There are 9 hidden switches. A switch that is on adds its own fixed numbers to the row, and there is some noise. The rows also spread widely along 10 directions, which tell nothing about the answers.
In the rows, zero is written as 128.
Known rows, each followed by its switches (1 for on, 0 for off):
[122 142 109 157  98 163 108 119 133  98 136  78 141 113 114 162 179 122
 231 134 127  91 144  98 117 119 154 109 111 127 156 134 167 126] : 0 1 1 1 0 0 1 0 0
[131 137 125 129 140 173  95 126 100 139 121 117 121 114 111 140 114 135
 147 126 118 143 124 129 121 183 152 140 162 124 140 111 131 140] : 1 0 1 1 1 1 0 1 0
[146 120 142 132 157 186  76 114 111 126 124 143  94 123 101 154 153 153
 154 126 112 137 132 126 122 189 142 145 137 128 142  90 109 167] : 1 0 1 0 0 0 0 1 0
[117 109 119 135 148 156 109 104 101 129  75 129  99 107 126 134 132 135
 136 153 124 135 156 146 122 161 163 139 139 159 109 149 112  98] : 0 0 0 0 0 1 0 1 0
[ 85 133 121 110 108 129 136 135 115 151  73 142 150  89 127 112 103 186
 138 134 133 125 172 155 121 164 169 163 170 170 136 153 165 106] : 1 1 1 1 1 0 0 1 0
[117 149 146 157  93 162  90 104 158 130 135  81  87  89 108 159 151  88
 192 137 190 150 121 127  96 117 185 113 117  93 140 177 120 114] : 1 0 0 0 0 1 0 0 0
[ 97 113 140  99 110 126  95 116 107 156 100 155  90  96 125 156 130 193
 144 135 141 111 171 169 107 163 154 139 122 157 145 115  85 113] : 0 0 1 0 1 0 1 0 1
[115 147 145  93 114 146  96 129 141 132 152 120 114 143 115 149 148 187
 161 105 113 136 141 146 117 158 131 115 114 116 173  72 102 125] : 1 0 1 0 0 0 1 1 0
[155 113  84 121 121 149 134 127  73 117 141  88 165 146 129 178 132 130
 173 169  91 100 145  97 144 135 108  89  88 113 150 102 108 119] : 1 0 0 1 1 0 0 0 1
[114 150 150 105  94 132 113 118  97 143 126 110 118 108 108 144  91 128
 141 123 145 157 127 152 114 147 153 116 149 111 156 130  97  96] : 1 0 1 1 1 0 1 0 0
[112 152 146 125  94 130 150 134 119 172 131 119 119 106 129 102 137 158
 140 126 142 141 138 166 121 132 150 148 114 123 150 138 119 126] : 1 0 1 0 1 0 0 0 0
[114 136 135 137 101 124 126 116 135 128 140  88 154 100 126 139 167  98
 183 133 129 126 142 122 128 110 160 101  72 102 151 161 108  95] : 1 1 1 0 1 1 0 0 1
[128 132 159 143 156 180  80  78  77 122  87 153  92  83  69 146 117  74
 115 132 102 201 109 132 118 181 180 167 184 102 120 160 111  88] : 1 1 1 0 1 0 1 0 1
[128 110  89 115 155 167  85 131 118 124 108 123 118 134 117 186 120 122
 143 151 107 114 125 104  80 171 142 120 137 117  99 141 122 108] : 0 1 0 0 1 1 0 0 0
[127 109 121 114 128 145 101 144 131 126 143 135 132 141 121 168 145 141
 137 142  96 103 138 115 105 146 132 124  91 114 113 125 108 127] : 1 0 1 0 1 0 1 0 0
[100 110 113 141  96 120 149 133 157 126 103 123 147 109 149 129 186 142
 156 147 114  92 172 136 123  93 164 139  68 149 111 177 148  98] : 0 1 0 0 1 0 1 0 0
[ 86 198 144 138  65 160 130 135 168 208 134 128  89 100 106 103 139 149
 128 120 168 146 136 189  87 139 179 191 137 106 164 175 162 122] : 1 1 0 1 0 0 1 0 0
[123 112 146 132 125 123 122 113 110 108 117 124 136 104 129 138 166 128
 162 122 107 149 141 138 148 123 158 124 105 132 137 118 103 115] : 0 0 1 0 1 0 0 0 1
[151 113 106 146 112 155  88 149 119 158 146 130 131 115 130 185  93 154
 165 154 181  58 155  94  86 178 134 131 112 134 135 137 115 175] : 0 0 1 0 0 0 0 1 0
[129 107 117 149 149 166  74 132 157  84 110 136 139 112 116 170 177 127
 174 117  95 131 131  97 119 153 178 151 141 135 114 125 171 161] : 0 1 1 1 1 0 0 1 0
[114 128 131 128 114 145 105  85 109 113 125  86  69 108 103 170 208 130
 237 147 111 108 157 156 114 115 157  89  74 128 145 139 100 105] : 0 1 1 1 1 0 0 0 1
[129 137  97 122 113 157 156 136 103 141 145  96 143 155 135 128 162 166
 157 150  81  97 143 133 135 127 114 122  87 116 146 102 136 122] : 1 0 0 0 1 0 1 0 0
[125 139 141 115 121 151 108 132 117 146 128 127 127 125 129 131 125 142
 112 117 115 153 133 152 134 158 156 135 125 122 163  97 102 120] : 1 0 0 1 1 1 1 1 0
[108 125 122  75 125 116 129 130 112 147 120 127 119 142 139 150 120 174
 123 124 111 134 146 167 111 145 121 101 105 131 144  98  65  86] : 0 1 0 0 1 0 0 0 0

New rows. What belongs after each?
[126 106 136 157 106 148 139 125 126 142 102 138 126 106 151 111 193 183
 166 160 131  70 205 145 153 124 155 145  55 180 149 134 126 146] : 1 0 0 0 0 0 1 1 0
[129 152 131 120 139 160 124  88  85 152 125  97  54 147 101 133 147 103
 143 136  91 170 120 195 119 152 139 105 111 104 141 121  63  76] : 0 0 0 1 0 1 0 1 0
[120 132  95 123 120 143 144 155 137 155 141 116 170 138 136 126 151 146
 150 142  91  88 150 118 114 146 131 131  85 115 127 148 147 123] : 1 1 1 0 1 1 0 1 0
[166 133 114 159 131 166 117  98  86 100 146  67 158 115 116 158 139  58
 180 148 108 157 109  82 154 124 154  85 107  83 154 133 112 103] : 1 0 0 0 1 1 0 1 1
[102  90 130 156 108 117 140 143 165 127  82 155 153  94 128 126 157 108
 123 156 130 114 169 122 118 116 176 170  91 151  69 223 150 110] : 1 0 1 0 0 0 0 0 0
[129  90 140 110 126 125  78 156 168 116 121 164 163 118 143 184 129 144
 102 117 131 145 141 104 120 145 158 142 105 125 128 109  92 143] : 1 0 0 0 1 0 0 0 1
[135 144 115 134  96 136 127 153 141 135 168  95 160 136 116 160 122  92
 147 129 123 133 105 107 106 123 143 119 106  81 126 152 125 129] : 1 0 1 1 1 0 0 0 0
[115 134 110 124 111 148 126 130 132 147 144 103  91 143 122 148 181 170
 193 147 113  82 154 152  99 139 121 121  82 131 129 124 123 133] : 0 0 1 0 0 0 0 0 0
[112 149 115 108  95 120 151 119 103 180 131 120 111 137 125 124 120 153
 127 143 124 132 151 181 119 140 128 126  97 117 151 136  88  79] : 0 0 0 0 0 0 0 1 1
[132 121  93  91 127 117 116 170 104 154 136 151 196 145 131 168  66 155
  92 121 108 111 135 111 107 183 114 140 135 121 139  99 100 125] : 0 1 1 1 1 0 0 0 1
[ 78 145 113  70 117 124 166 129 130 175 101 132 116 151 131 106 146 187
 112 140  76 141 157 196 113 142 130 138 109 126 124 144 120  65] : 1 1 0 0 1 0 0 1 0
[117 162  89 121 132 179 157  91  54 134 127  70  85 149  96 115 174 157
 206 151  67 133 121 165 129 148 108 117 149 118 139 107 147  91] : 0 0 1 0 0 0 0 0 0
[122 152 132 119 120 143 122 142 150 158 165 144 106 166 109 133 160 117
  99 109  78 150 105 158 103 142 126 153  94  85 122 124  97 112] : 0 0 1 0 0 0 1 0 0
[124 119 123 125 128 123 142 125  96 122 114 128 157 120 135 122 122 140
 135 127 106 147 136 137 143 145 145 127 137 142 131 120 123 109] : 0 0 1 0 1 0 0 1 0
[133 136 134 109 118 118 163 110  70 100 138  86 169 140 136 115 142 130
 157 113  79 156 122 138 172 115 119  82 107 127 168  74  88  75] : 0 0 1 0 1 0 1 0 0
[142 106 110 111 170 179  85 106 102 106 119 121  90 154 100 188 150 118
 143 157  75 144 115 119 105 162 130 117 125 101  97 120  98 113] : 1 0 0 0 1 0 0 0 0
[103 119 115 112 125 129 124 157 160 128 119 141 174 135 132 124 133 137
 104 123  84 133 138 119 121 151 158 149 119 120 104 148 150 103] : 1 0 1 0 1 1 1 1 0
[102  98 131  99 107  91 147 119 101 128  95 141 162 120 143 131 141 163
 134 138 110  99 193 154 144 127 131 110  65 163 143 128  70  64] : 0 1 1 0 0 0 1 0 1
[120  96 138 106 140 122 137 121 101  89  88 149 179 131 125 117 126 131
 102 122  71 165 152 127 172 145 139 122 126 150 125 116  99  70] : 1 0 1 0 0 0 1 1 0
[104 145 156 148 111 130 146 115 123 162 104 122 103  83 136  80 158 136
 139 115 136 158 146 184 138 137 187 160 128 149 141 149 133 112] : 0 0 1 0 1 1 0 1 0
[113 124 128 127 109 157 109 126 143 148 124 136  86 134 123 147 180 179
 159 147 115  89 179 164 115 141 150 138  72 145 143 123 119 140] : 1 0 0 1 0 0 1 1 0
[102 148 156 126 120 119 188 108 127 117 116  96 144 119 142  46 224 149
 159  99  57 181 144 186 196  96 161 126  89 140 159 103 136  93] : 1 0 1 0 1 1 0 1 0
[100 143 115 101  87 118 138 127 124 129 126  67 170 116 132 137 112 144
 196 135 152 110 156 117 118 127 135  70 110 122 163 148 122  66] : 1 1 1 0 0 1 0 1 0
[130 128 126 131 129 127 147 116  69 151 104 124 148 102 126 115 121 106
 129 139 107 130 149 152 141 148 144 130 106 140 143 141  86  91] : 0 1 1 1 1 1 0 0 1
[107 140 107 119 144 164 114 101 119 115 117 113  97 143  97 152 199 147
 187 135  62 136 136 148 118 147 133 133 121 119 126 118 137 104] : 0 1 1 0 0 0 0 0 1
[122  49  83  99 162  91 126 150 136  57 102 150 217 165 144 187 168 120
 132 147  19  93 176  89 150 124 123  89  46 149  82 122  97  83] : 0 1 1 1 1 0 0 1 1
[127 100 127 111 132 133  90 125 129 117 119 127 133 129 147 166 150 160
 155 129 121 117 171 131 134 148 140 101  79 145 152  88  73 115] : 0 0 0 0 0 1 0 1 1
[112 109 114 117 128 154  94 116 139  86 114 112 138 127 106 177 158 122
 181 141  99 111 145  97 108 140 141 107 111 118 115 148 128  92] : 1 1 1 0 0 0 1 0 0
[ 94 133 145 135 107 154  83 134 202 160 133 136  58 112 119 150 204 141
 146 131 127 122 143 167  77 130 184 159  77 103 108 169 130 131] : 1 0 0 0 1 1 1 0 0
